All rows are made from the same 12 directions, up to rounding. Whole rows:
[[ 25 -18   2  -2 -31  -1 -12  15   5  -2  36 -59   3 -39 -24 -22  19   6
   11   2  -7]
 [ -8  33  -4  29  -2  -1 -22  -3 -17  18  15 -17  18  10 -10  -1 -16 -12
   -1 -17  16]
 [ 10 -10   3  17 -18   5  15  -6   7  21   8 -14  22   5 -39 -16  -8   6
   10   0  10]
 [-14 -28  17 -11  -9   9  13 -21  11 -21 -21   8  -9 -34  22  22  18  -8
   -2  -1  12]
 [-28  -5  57 -24 -46 -22  42  36 -43 -18   2  -6 -37 -24   8  -9  13 -38
  -27  58  27]
 [  5 -28 -21 -62  13 -14  -2  16   2 -40 -12  19 -27  -2  19 -30  34  24
   -4  18 -25]
 [-18 -22  -2 -36  14 -12  34  23   1 -41  -8  37 -43  20  24  -5  17  21
  -23  28   0]
 [ -5  22   3  28   7  35 -15 -10  24  15  42  11  28 -14   7  19  -1  -9
    7 -18 -12]
 [-13 -31  42  14 -46  35  62  -8 -24 -21  -1  15 -24   3   2 -16  21 -76
   16  41  30]
 [ -8   2  20 -10   6 -30  23  51  15   1   7   3 -32 -27  17  14  -3  24
  -16  39 -33]
 [ 42   0  10  48  -8  34  -1 -29  21 -23 -28 -23 -30  40 -18  68 -32  36
   17 -23  28]
 [ 10   7  -7  16  27 -21 -26  -6   6  30 -19 -14   8  15  12  27  -7  -2
  -18 -28   8]
 [  7  -3  -3 -29  -1 -21  17  -9 -26  19  -7 -23  20 -17 -22  23 -54  11
   -8 -13  -8]
 [-11   7 -12 -27   5 -30 -25  10 -12  15 -18  19  17   8  -3 -59  32  -7
   -6  12  -1]]

The start of a row, then its end:
[-15   4  -2  -3   6 -10  -4 -10  -5   4 -15   8   7  -2   5   3  -4   0
  -6]	[-8  9]
[ 20   7  30  12 -28  47  10  -5   4 -29  20 -10 -23 -16   0  43 -16  -4
  21]	[12 -8]
[ 13 -22  -4 -45  19  -2 -30 -31  -2  43  -7   7  53 -29  23  -4  27 -57
 -12]	[-28 -17]
[ -9 -20   1  22   1   8  68  26  -9  -2  34   6 -25  31  -3  -8 -13 -24
  -4]	[24  0]
[  4  19   0  25  -8 -11 -20  21   4  25  31 -27  17  11 -25 -23   9  10
 -10]	[-3 14]
[-13   7 -15  22   2   5  17  -5 -20  -9  -2  -3 -11   2   5  -1 -26 -19
  23]	[-2 -8]
[  2  -2  -5  -5   3  13 -14   0   2 -28  23 -16 -15 -14  21  21   9   4
  -5]	[-13  -1]
[ -6  19  -4   9  27 -14  -9  31  -1  24  39 -14  -1 -24  34  19  -9 -24
 -12]	[ -4 -38]
[  6  27  -8   0  -3  37 -14  18 -22 -51  59  -3 -31  42   8   3   5   3
  -9]	[-1 12]
[-29  10  30  32 -15  16  14  -3  17   5  10  19   6 -18   5  12   8  -9
  -3]	[11 19]
[ -3  30  -4  -8 -14  -7 -39   1  26  18  39 -24  53 -43 -47  -3 -17  80
  -9]	[-21  -2]
[  2  -7 -13  -1  -5   3   8 -11  -5   2 -11   9  11  16 -21 -30   0  -1
  14]	[2 4]
[ 21 -25   1 -22   6  28  -8   3  31 -16  36  11   0  14   7   1  44  13
 -20]	[-5  3]
[  8 -12   5 -23   4   3   1  13   6 -11   4  13 -14  -1  17  -5  24  -7
  -6]	[ 15 -14]
[-24   1  -7  -2  -1  10   4 -39   7  10 -38  50  37  10 -17 -28   2   2
  15]	[-5 16]
[ 22 -46   1  22   4  20 -20 -34  63  -2 -16 -10   8 -13   7  21  50  21
   0]	[-32  22]
[-43  31  20   5 -49 -12   0 -10 -34  -4 -20   1  19 -31 -34 -37 -14   2
  16]	[20 31]
[ 23 -13  22 -29  -6   0  -5  10  14  11   3   9   5  10  -7  -2  29   5
 -23]	[14  5]
[  4  27  14  -3 -12   1 -10  10 -31  -7  11 -19 -12  -1   4  18 -21 -16
  -3]	[5 1]
[  0  39  -2 -24  -9   6 -39  25 -12 -36  37  -3 -13   7  -3 -13  10  35
 -11]	[8 0]
[ 21  64  17  -4  12  -1 -51  19  18   8   9  11   4  30 -15  44 -25  70
 -28]	[-4  0]
[ -7 -10  -1  16 -11  46  41 -32  -6   6  24  19  28  -1 -15   1 -26 -37
  27]	[-7 -4]
[  3   7 -21   3   7  13 -21  -8 -13 -26  10  -8 -12  22  10  -3   6  -4
   4]	[-18  10]
[-17  -2  17  -3 -13   6   6   0  -3  -1   8  22   8  22  -7 -22  30 -10
 -22]	[11 38]
[-24  28  -7  15  -8   2   3 -12 -33 -22 -18  10 -11  25  -7  -4 -29   1
  11]	[-1 23]
[ 23 -33   8 -37   2  22   7 -10  19  15   8  33  25  12  -3 -22  40 -22
  -8]	[ 8 -8]
[ -9  17 -11  35  14  19 -39 -28  12 -32 -10 -17 -19 -19  38  54  -5  10
  12]	[-40  10]
[  3   8  18  18 -20 -13 -45 -14  11  15 -20 -31  17 -19 -10   3  25   9
  -9]	[-17  37]
[ -3  -9 -17  22  20  15   8  -6  19  12  39  -4  17   9   2  12  -3   3
  -9]	[-27   3]
[  5   0  32  -3 -16  22   2  -4  23  26  18  25  33   0 -19  -4  23  -6
 -13]	[11 12]
[ -4  -4 -14  41   0  12   2  -2  17  -4  12 -10  -3   6  -5 -14  10   1
  18]	[-8  6]
[-25  -5 -29 -16   2 -31   7  -8 -17   0 -19   1  18   0 -23 -38 -14  26
   0]	[-8 10]
[  2  15 -11 -39   0 -20 -44   7  -2   4   3 -12  20 -46   1 -20   9  18
   4]	[ -3 -31]
[-26  56  22 -22 -20  34 -48 -51 -30 -32 -40  50  18   7   6  18  -8  -3
   5]	[-11  37]
[  5 -18  16 -20 -15  13   1   7  14 -21  28  -5  -7  -5  -1   3  32  16
 -22]	[ 5 19]
[ 18  16 -19 -18   3  17  -8   0 -57 -19  52 -37  -6  36  -1  18 -34 -27
 -16]	[-28  11]
[ 29 -27 -27   8  37   0 -25  -6  35   2  20 -34  -3   8  19  40  13  26
 -22]	[-48   0]
[  0  25   0  31  18  -9 -34  -8  10  74   0   0  54 -22   8  -8   1 -49
  10]	[-18 -24]
[ 43 -30 -14 -19  25  19 -12 -13   3   0   1  -1  -7  37  23  12  26 -36
  -8]	[-20  -7]
[-11  20   0 -16 -22   4  -9 -18 -10 -13  -9 -12  16 -68 -13  11 -40  23
  35]	[ -1 -31]
[ -8 -15 -12  11   1 -15   8  -3  -7  11   4 -24   8 -11  -2 -10  -2 -12
   0]	[-13   7]
[-31  15 -26  12  -4   1  28  -5 -23 -22  17 -11  -1 -24 -13   1 -58  21
  26]	[ -7 -15]
[ -6  30  22 -25   5  55 -10 -35   8 -37   2  67   4  48   5  55 -11  35
 -29]	[-13  37]
[  8   9  -3 -30 -10   9 -11 -13 -42 -25  -1   4  -4  54 -14 -10  -1  -5
 -20]	[-8 42]
[ -1  26  13 -14 -12   6 -18  -7 -14  -5   8   5  13  25 -22  11 -11  25
 -25]	[-8 35]
[ 17  -2   9 -47  12 -14  -3  14 -38  18  17  -4   4  30  13   7   3 -40
 -45]	[-1  7]
[ -3 -17  22 -13 -25  25  19 -21  -7 -28   9 -10  -6 -23  -1  32  -8  -1
  -5]	[-4 22]
[  1  -1 -11  22   2 -14   6  -2  -1  10   0 -27   3   8 -19   8 -25  21
  -2]	[-16  13]
[ 26  24 -12  23  14  -6 -10  14  -5  13   6 -27 -10  18  -8  25 -41  14
  10]	[-10 -22]
[  2  16  34 -16 -26   0  32  22  -3  -7 -12  23 -16  -1 -26   5 -26  29
   4]	[ 47 -12]
[-22  11  -5  15 -19 -21 -13   1 -16   0 -22 -13   1 -27  -4 -41   9 -13
  25]	[11  1]
[-47  13  15  30   0  -8  19  -5   0  -5  -7  16  -6  -2  10  23 -12   9
 -19]	[-3 38]
[ -2  31  -5   4   6  15  10   8 -44 -15  15   7 -22  31  14  11 -35 -37
   8]	[  6 -11]
[  7 -25  -1 -28 -22  19  32  -1  -8  -6  46  -9  21  -3 -35 -20  -6   6
  -6]	[3 4]
[ -7 -16 -32 -30  45 -32 -24   3  12  13 -23  25   7   3  35 -25  35  -5
 -15]	[-12 -22]
[-18  44  -2  45  -3  27 -24   6  17   4  45  10  19   3  -9 -11   3  12
  11]	[-5  2]
[  8  15  24  -8   8  -2 -13  15  15  -3 -15  11 -23 -22  30  40   0   5
  -4]	[ 16 -26]
[ 16  11  -1 -23 -17  24  -6 -12  -7 -29 -12  17  -4  12 -21  -8 -11  23
  23]	[11 -8]
[ -6  15   6  21 -17  20 -13 -15  14   5  28 -15  28 -28 -20  11 -10  18
   8]	[-17   9]
[ -4  17 -26   9  21   8 -29  -1  -6 -17  10   2 -10  11  27  -4   9 -12
   9]	[-17 -11]
[ 11  -4  24 -27  -1  10  14  19  15   4  22  20  -1  -5   2  13   8   7
 -18]	[ 22 -17]
[ 14 -16  23 -20 -22 -21   0  -5  22  37 -34   7  35 -11 -43 -26  16  27
  -6]	[17 11]
[ 46 -13  28  -9 -29 -26  -5  37  19   7  -7 -59 -25 -49 -20  14  -1  32
  11]	[ 30 -33]
[ 17  10   3  -1   3   5 -13  -1  -8  10  -7   4   0  20   3   1   2 -20
   2]	[ 1 -3]
[-23  -9 -11  92  -6 -26  -3   7  16  -1 -15 -53 -29  -6   6 -12  20  -2
  16]	[-13  38]
[ 15  -3  13  18 -15  27  -2  22  46 -35  18   7 -33  -5  -3  -3  34  42
  17]	[ 27 -12]
[ 39  13   6  38  -9 -19 -19  11   4  23 -47 -31 -19  15 -20  -3 -10   2
  31]	[ 13 -12]
[-49  14   5   9  17 -24  10  -1  -3  25  -7  31  20   1  14   1  -3  -6
 -31]	[-5 24]
[ -8  -4 -47   4  16  -4 -44 -42   6 -11 -28 -18  20 -38  13 -11   1  10
  35]	[-45 -14]
[-11   8  -3 -11  -2  41  -7 -25  26 -10   0  62  28   3  -7 -25  21  11
  21]	[  7 -10]
